The rows come from 4 hidden closed curves, with some noise, and rows from the same curve form a group. Each curve winds through 6 dimensions. The rows are also pushed far along 4 directions, which tell nothing about the answers.
Known rows, each followed by its group:
[ -5   9  -9 -11  15  -9   0   8   6 -12   9   0   0  -8  -7   3]	S
[  1  10 -18  -8   8  10   1   2   8  -9  -1  -6   4  -6   3  -6]	K
[ 3 11 -7 -8  1  9  5  3  7 -5  2  1  2 -8  5  0]	A
[ -8  -1   2   4   8  21   7   5  -4  36 -15  10  11   1  12 -18]	K
[  3   5  -4   1   2 -10  11   4   2  -3   0   2   9   1 -12   6]	B
[-9 10 -2 -6  7  0  2  6  3 -4  1 -4 -4 -1 -1  6]	S
[-2 -1  2  4  4  2 -2  4  3  7 -3  4  6  4 -1  0]	S
[-1 13 -9 -6  7  6  4 -2  7  5 -2 -4  6 -5  4 -5]	K
[  7 -26  23  19 -19 -11  -2  -9  -5  19   1  13   1   0  -1  -9]	A
[  1   3 -11  -9   6  12  -1  -5  -1  12  -7   1  13  -5   1 -10]	S
[ -2  17  16  -8 -11   0 -18 -11  -2  11  15  11  19 -19  -6  -1]	B
[  9 -16  -9  -1  11  23   0   6   5  15 -16 -13 -14  11  21 -13]	B
[  0 -10  -4   0   3  -4   7   8  -1  -5  -2  -8  -4   4  -3  -4]	S
[ -8   7  -1   2   1  -4   5   5  -1 -12   4   2  -5  -2  -2   5]	K
[ 3  4  5  2  1 -8 10  3  9 12  0 10  5 -5 -4  1]	A
[  2   6   6   0   4  -9  -3   2   9   6   7   2   9  -4 -11   4]	K
[ -1  10   8   3   8   8   2   8   7  28  -2   6  10  -5   8 -16]	B
[  6 -13   5   1   1  -3   2   5  10   5  -1  -4  -1   4   2   0]	B
[  6 -20  12  15 -19 -10  -4 -12  -3  -1  -6  -9 -10  11   1  -1]	S
[-8  7 -7 -8 10  5  8  8  2 -3 -3 -4 -4 -1  3  3]	S
[ -2  -8  11  -5 -11   3  -5  -9 -12   1   2   2  -4  -2   4   4]	A
[ -7  14 -18 -23   7  33 -22  -5 -10 -11   6 -12 -10 -12  15  -3]	B
[  3 -11  -4   5   7  -3   4   3   5   4  -5   2  -3   5   0   0]	A
[ -4  -2 -14  -3  13  10   7   8   5   0 -14  -8   1  10   0   5]	S
[ -2 -20 -11  -4  14   7   1  11   3  -5  -6 -11 -17   5  10  -8]	S
[ 8  3 -2 -1  7 -5  0  3  9  1  1 -4 -6  3  1  6]	B
[ -4  -2  -4  12   9  10   9  10   3  13  -8  -2  -6   4  16 -22]	B
[-5  7 -7 -8  7  9  9  1 -3 -1 -9  1  7  3  8 -3]	A
[-3  0  5  5 -3 -8 -2 -2  5 -2  6  4 -3 -5 -1 -1]	K
[  3   5   6   6   0 -15  12   8   2   1   4   8  12   2 -11   4]	S
[ -8  11   7  -1  -4 -11   0  -4  -1  -3  11   6  -1  -9  -6   7]	K
[ -3  15  -9 -10   4  -2  -8  -3   6 -22  10  -5  -8  -7   0  12]	K
[ -5   6  -9  -5   8  10   0   3   0   4   4   2   7 -10   4 -10]	B
[ 11  10  -7  -2  -4  -9  -8 -12   1 -25   4  -3  -6   6  -3  21]	K
[ -3  51  -8 -15   7  -2   0   4   8  -6  21   8  24 -24 -13   3]	A
[  3  13   5  -4 -12   5 -22 -11 -10   5  19   4  14 -18  -8  -8]	A
[ -5  11  -3   2  -1  -9   4   2   2 -20   0  -1  -4   5  -5  14]	B
[ -8  13  17   0  -3 -16   3   0  -1   8   9  16  10  -8  -9   7]	A
[  9 -11  15  12 -17 -19   2 -15  -4  15   2  12  14  -5  -9 -11]	S
[-4  2 -4 -4 -3 -1  2 -3 -4 -5  5  0  0 -9 -2  0]	K
[-15   7   0   2  15  -6  22  17   6  -2  -7   8   1   6   3   5]	A
[  6  -4 -10  -6   5   9   4   6  -1  -6  -3  -5  -1   4   5  -3]	S
[  7   9 -10  -6   5   2   5   6   7  -2   5  -3   4  -7  -7   2]	A
[ -3  -3  -3   2  15 -11  14  17   9   6  -2   1  -2   4 -11   7]	A
[ 10  -7   1  -6 -10   2 -14 -13  -7  -5   4   2   0  -1  -1   8]	S
[-4 -1  7  3  8 -9 10  9 11 17  0  3  6  0 -8  2]	K
[  2   5  -5   1   0  -8   6   1   0 -11   0  -1  -3   4  -7  11]	B
[  7   2   6   0 -15  -9  -1 -17  -8  -3   2  -1  -2   1  -3  11]	K
[  4  -3  -8  -8  -5  12 -12 -13 -12 -16  -6 -16 -13   9  11   5]	A
[  1  -1   3   2 -14   4  -8 -10  -4 -12  -2  -3   0   1   4   0]	B
[ -7  19 -10 -11   9   8   0   9   1 -11   3  -6  -1  -2  -1   7]	K
[-2 24 -3  1 17 -2  4  7 11 13 -1 11  7 -2  0 -1]	B

New rows, each followed by its group:
[  5 -10  -8   8  10   5   8   7   2   7 -14  -4 -13  13   8  -3]	B
[  7  -2   0  -2  -6   6   1  -3   4  -6  -2  -4 -10  -1  10   3]	A
[ -7   7  -1   3   7   6   1   7  -3  10   4   4  -1  -7   5 -13]	B
[  6  -3   5  -2   0 -10  -2   2   8  -6   6  -5  -7   1  -3  10]	B
[ -7   6   0   1  13 -11  21  13   8   9  -1  13   4  -5   0  -3]	S
[ 5 19 -5 -3  6  1 -5 -4  1  4  1  4  1 -2  0  4]	B
[  3  10   0 -12  -3 -16  -9 -11   1 -26  15   1 -11  -8  -6  23]	S
[ -8  17   4  -4  10  -7   8   8   6  21   6  13  22 -11 -16   0]	K
[ 3 -2  2  0  2  6 -8 -3  1 11 -2  5  6 -1  1 -3]	K
[ 5  3 -2  3  4  8 -3 -2 -2 14 -8  3 -4  3  8 -7]	B
[ -4  -2 -20   2  16   3  16  15  17 -23 -13 -10 -11  14   9   6]	B
[  4   5   5  -3  -1 -10   3   0   4   9   6   8   7  -8 -12   6]	A
[ -6   8   6   6   8 -22   9  10   7  -2   6   5  -2   2 -14  14]	A
[ 2 -6  5 10  1 -7 13 10  3  4 -4  3  5 10 -4  1]	S
[ 6 11 -4 -1 11 -1  7  4  8 17 -2  6 14 -4 -3 -7]	B
[ 18  -9  -1  -7 -18 -12  -6 -14   1 -30   8  -7 -17  -1  -6  25]	A
[-4 14 -9 -8  6  9  9 -1  1 10 -3 -1 10 -8  2 -7]	K
[-13  19   5   3   5 -15  18   7   5  14   7  17  21 -16 -13  -8]	K
[  0  -2   3  -2   3  13 -10  -1   5   7  -4  -3  -8   2  13  -3]	B
[  7  -7  15   3 -14  -3 -15  -9  -3   7   6  -4  -1  -2  -2  -2]	K
[  7   3 -10  -9  -6  17  -8  -7  -5  -7   2 -13   2  -4   9 -11]	B
[-7 28 -8 -9 25  6 10 20 18 14  3  4 15 -9  1 -8]	B
[  8  -5  -4   0   1 -16  -2   5   8 -24   7  -8  -7   6 -14  19]	K
[ -2   3   0   0  -4  14 -13  -8 -11   7   5   1  -4  -9  11 -15]	B
[ 11 -23   2  11   2   5   8   2   3  25 -15   0  -1  10   8 -14]	B
[  5   7  -5  -3   7   3  -7  -1   6  -2  -2  -4 -10   3   6   5]	B
[  4   2   6   4   0 -15   1   0   4  -2   6  10   6   0  -9  10]	S
[ -4  18   7  -3  -8   5  -9  -2  -9   0  10   4  10 -10  -4  -4]	K
[  0  -6  11   7 -11   3  -2 -10 -13  15  -6   1   5   5   8 -15]	A
[  2   0   0  -4  -9   2  -8 -14  -7   4  -1  -5  10  -2  -8  -1]	S
[  1  -2  -9  -6   8  -4  -4   5   3 -17   2 -14 -19   8  -5  20]	A
[  2   5 -15 -14  14   5  -5   6   2 -16   6  -6  -2  -5   2  -1]	S
[ 2 -4 -1  8 12 -9 20 17 14 15 -6  5  2  2 -7 -2]	A
[  2  16  -5  -8   9   9 -11  -2   7   2   0   1   1  -4   5   3]	B
[  5  -7  -4   1  -6  -2   3  -2   3 -14  -1  -8   0   3   1   0]	B
[ 1  2  9  4  1  5 -7  0  5 16 -3  4 -1  0  9 -6]	B
[  5  -9   9   6 -11 -12   8  -6  -9  10  -1   7  13   1  -9  -5]	A
[  9  -6  -3  -1  -4  -7  -8  -9  -6  -1   2  -3   2   2 -10   4]	A
[  9 -19   9   8  -6  -6   1   0  -4   7   2   6   1   0   2 -13]	S
[ -4   7 -12  -5  10  14   5   1  -1   2 -12  -3  -5   8  12   4]	K
[  9 -21  21  22 -10 -28  14   2   2  12   0  18   4   7  -8   1]	S
[ -1   5  -3  -6   8  -1  -1   2   6  -7  -2  -4 -14   3   4  13]	A
[  8 -13 -11  -6   1   2   1   3  -3 -21  -2 -15 -13   8   2   6]	S
[ -4 -20  -2  11   6  -7  20  14   0  -4 -11  -7  -9  18   0   0]	A
[-10 -11  25  20  -4 -18  10  10   0  31   2  13  15  -3 -10 -23]	S
[-3 -6 -2 -1 12 -1  8 10 10 10 -5 -4 -2  4 -3  4]	K
[-2  6 -5 -6  1  0  5 -4  2  3  1 -2  3 -7 -1 -1]	K
[  3  11 -14 -11  -1  12  -2  -9  -8 -13  -4  -9  -4   2   5  10]	K
[-3 -3 -1  2  6 -5  9 12  1  0  0 -4  3  3 -5 -7]	S
[-11  23  14  -6  -7   6 -14  -5  -8  17  17  14  21 -23  -4 -11]	B
[ -7  -5 -11  -3  17   6  10  18   9  -4  -1  -9 -10   3   5   0]	B
[ -1 -12  10  10  -4 -22   4   6   2  -6   6  -3  -2   4 -13   1]	S
[  7   2   8   8  -6 -15   0  -7   2   7   0  13   8   0 -10   5]	B
[ -7  23  -3   1  17 -13  20  20  10   3   5   9  21  -4 -13  -3]	S
[ -1  12  -3  -2   6  -5  -5  -1   5 -11   6   2  -3  -2   1   9]	A
[  2   5  -7  -2   1  -1   6  -1   4 -16  -4  -8 -12   7   7  11]	S
[-3  8 -9  1  5  9 -3  0  0 -3  0  0 -4 -4  9 -8]	B
[ 1 -2  2  4 -2  1  0  0 -6  6 -2 10  9  1 -4 -2]	K
[  6   1  -6  -4  -6   9  -8  -9 -11 -10  -2   0  -2   5   3   7]	K
